The groups are shells around one centre, one inside the other: the same stretched ball of 6 dimensions in 6 sizes.
(in the rows, 128 means zero)
Known rows, each followed by its group:
[ 90 137 165 158 103 153  98  94 136 152 119  73 150 122  41 106  94]  P
[113 171 134  85  96  96 166 158 109  82 124 103 158 105 166 100 125]  U
[101 168 150  92  83  84 153 164 138 104 113 126 159  73 144  92 112]  P
[111 151 153 152  61  87  94 171 128 104  79 136 140  94  89 118  92]  P
[102 145 159 139 118 154 139  95 129 143 137  60 150 133  50 121 107]  M
[109 138 155 116 127 129 123 116 102 129  99  95 149 167  84 141 129]  Y
[102 158 140 114  79 112 128 145 107 107 118  94 151 105 127  90 104]  U
[102 166 150 104  96 109 159 140 138 110 131  97 159  86 124  95 112]  Z
[108 140 158 155  91 103  75 147 127 104  67 133 145 126  88 128 107]  P
[104 157 146 105  74  76 110 176 116  95  79 145 152  96 149 100 112]  P
[112 172 150 106  99 100 178 149 150  99 134 102 158  80 118 110 115]  V
[109 153 142 126  76 105 114 154 103 104 101 107 145 115 116 107 104]  U
[ 98 168 149  91 108 120 176 127 139 113 146  82 165  88 130  88 117]  M
[106 132 156 106 122  99  88 143  99 113  56 143 151 168 123 139 137]  Y
[106 137 152 159  99 136  82 118 110 116  93  91 145 146  74 122 105]  M
[107 170 138  99 101 118 170 135 122  94 144  78 161  98 142  91 117]  U
[100 165 148 102  90 102 149 147 135 105 122 106 159  82 134  90 111]  V
[103 119 179 121 128  97  79 135 121 151  40 160 145 172  58 167 132]  Y
[122 156 151 111  97  85 146 165 120 102  93 130 146 123 107 142 122]  V
[107 130 170 147 108 115  94 129 126 144  74 124 140 148  39 153 112]  Z
[113 145 170 147  99 106 126 140 149 135  93 121 142 115  39 150 105]  Y
[115 166 152 142  76 102 148 154 148 105 122 103 147  78  82 116  95]  Z
[109 119 173 132 115  95  73 144 109 146  37 158 138 176  52 172 126]  M
[104 117 179 137 130 109  71 125 123 150  43 149 143 176  45 168 128]  U
[113 155 153  85 130 101 160 140 122 106 104 117 158 137 129 135 140]  U
[103 150 166 149  84 113 122 136 151 136 109 108 146  92  51 120  93]  V
[109 152 149 109 117 131 155 118 112 125 129  77 152 137  93 123 120]  Y
[109 149 164 135 115 113 125 130 149 114  97 114 153 117  80 133 117]  V
[108 169 149  97 101 103 174 145 140 106 131 101 159  88 125 105 117]  Z
[102 143 145  95 118 124 123 123  89 120 104  95 154 157 127 114 129]  M
[105 142 170 131 104  94 107 147 147 125  73 144 149 116  76 139 116]  Z
[100 131 161 158  99 134  75 116 115 133  85 100 144 145  58 124 103]  V
[ 93 134 174 113 130 116 108 117 140 145  82 127 157 137  79 130 127]  Y
[ 96 121 177 135 115 111  71 126 124 155  54 142 145 156  52 146 118]  Z
[111 121 173 168 102 106  56 138 123 135  43 146 135 161  34 165 110]  M
[ 96 132 172 135 114 103  76 134 142 127  58 147 154 130  85 129 120]  M
[117 156 148 131  71  85 121 172 118 102  88 131 141 106 102 126 104]  U
[114 166 151 134  70  99 153 158 139 114 124 104 144  79  80 116  94]  Y
[102 120 173 181 101 130  48 116 127 142  61 119 138 153  25 144 100]  P
[114 148 150 158  75 113 101 146 117 109  97 104 139 118  74 123  95]  Y
[107 154 158  98 117  96 144 145 137 110  97 128 158 116 120 125 129]  Z
[117 155 157 133  72  70 116 182 136 101  73 154 142  96  97 135 105]  P
[103 145 156 110 119 108 113 134 123 109  86 122 158 134 121 120 128]  V
[110 129 173 172  99 119  83 128 137 144  73 121 136 141  15 157 101]  P
[106 180 132  98  66  94 162 167 122  81 137  98 159  63 168  71 102]  M
[109 159 143 104  85 104 146 150 107 113 118 101 149 112 118 108 110]  U
[115 157 152 124  98  91 127 158 135  91  90 130 152 109 118 127 119]  V
[ 95 139 166 110 121 120 121 119 130 143  97 112 155 133  85 123 122]  Z

New rows. What belongs after each?
[110 125 166 152 108 104  60 140 115 121  43 146 141 163  69 154 119]  P
[101 131 159 136 105 132  95 116 103 145  93  97 143 155  62 129 110]  Y
[107 174 145 134  85 130 170 128 149 103 161  61 156  69  97  88  94]  Y
[104 171 152 127  61  86 141 169 153 103 116 121 152  51 112  91  91]  M
[111 144 169 137 110 101 118 142 147 122  81 133 148 122  65 147 117]  Z
[109 150 169 144  88  86 112 159 159 117  78 146 146  93  69 136 104]  P
[117 156 151 142 114 138 153 115 131 111 135  68 149 127  70 131 112]  M
[105 121 166 131 116 107  71 134 103 137  49 141 142 175  72 154 125]  V
[113 163 146 111  80  78 133 175 125  88  92 136 151  94 138 112 113]  Z
[104 134 163 108  93  68  79 174 109 121  37 178 145 138 115 139 124]  M
[ 91 132 175 151  91 113  75 129 144 150  75 130 146 111  50 119  97]  Y
[111 149 165 122 122 112 143 129 144 124 103 112 152 126  74 142 123]  Z
[113 151 161 150  85  94 109 157 145 106  83 133 145 101  77 132 103]  V
[118 161 154 125  79  74 134 178 138  95  86 144 146  92 107 131 110]  U
[105 166 141 124  87 125 147 132 126 100 140  75 156  91 119  87 102]  V
[115 173 137 132  65  96 138 167 129  75 120 104 151  74 136  92  98]  P
[108 147 157  95  98  80 126 164 115 121  75 148 149 126 115 133 124]  V
[114 147 158  87 120  89 148 152 115 123  85 136 151 144 108 149 136]  Y
[ 95 151 145 116  90 118 107 134 109 110 107  99 156 113 131  86 109]  P
[112 171 139  86  96  87 164 164 121  83 115 117 159  96 164 103 125]  V
[104 129 172 131 100  96  89 146 122 148  58 148 140 144  55 151 114]  Y
[109 147 166 160  96 110 105 138 155 112  89 120 147 105  62 131 103]  Y
[124 160 148 102 107  79 150 169 122  86  88 137 151 125 131 143 132]  Y
[105 146 150 108 122 126 128 120 107 116 107  94 155 148 113 119 128]  V
[103 158 151 143  94 136 136 118 137 116 136  71 153  99  82 100  98]  Z
[112 154 142 135  89 121 122 137 108 100 114  88 148 123 107 110 107]  U
[110 128 178 171 116 120  84 121 150 138  69 126 141 143  18 162 110]  M
[113 160 148 170  57 112 113 152 135 103 115  96 140  82  71 107  81]  M
[109 136 159 165  98 135  92 118 118 129  96  92 140 144  45 135 101]  Y
[ 98 137 173 181  84 126  78 123 156 139  89 111 143 102  27 121  86]  P
[103 140 161 155  63  90  70 163 124 122  63 145 139 107  75 121  92]  M
[113 130 167 146 106 103  84 142 119 128  58 139 139 155  57 158 117]  V
[101 134 156  96 116 109 109 134  93 135  79 123 150 161 108 130 130]  Y
[103 142 159  88 124  93 119 145 116 117  73 142 157 144 130 130 138]  V
[ 99 136 162 126  89  92  80 153 118 126  61 147 147 126  97 122 111]  Z
[103 144 149 101 108 100 106 146 102 107  78 129 154 141 138 116 128]  V
[100 159 147 137  74 120 120 137 127 110 123  89 151  87 104  86  93]  V
[107 122 165 150 108 117  64 129 106 135  55 130 140 169  57 151 116]  U
[106 178 148 122  89 125 188 129 159 109 167  65 159  60  98  89  98]  M
[ 95 121 177 137 105  99  61 138 127 150  43 158 144 146  59 143 115]  U
[ 99 141 164 122 102 119 121 126 124 149 102 107 147 127  65 125 109]  U
[ 98 147 155  96 130 134 146 108 117 134 123  84 159 140 103 114 128]  P
[ 98 129 161 126 105 117  85 128 104 142  74 121 145 154  79 129 116]  Z
[115 163 143  63 115  86 179 159 107 103 110 121 157 128 153 127 140]  M
[117 153 148 100 107  85 130 163 111  91  80 137 152 134 139 134 133]  V
[115 145 159  94 137 107 153 132 118 125  95 117 152 158  96 154 141]  P
[103 156 144  92  90  94 130 157 105 105  99 121 155 113 148 101 119]  V
[ 95 148 156 120 105 140 136 108 122 143 132  73 153 118  79 102 106]  P
[ 91 126 163 132 103 121  66 123 106 142  69 121 148 150  82 117 111]  U
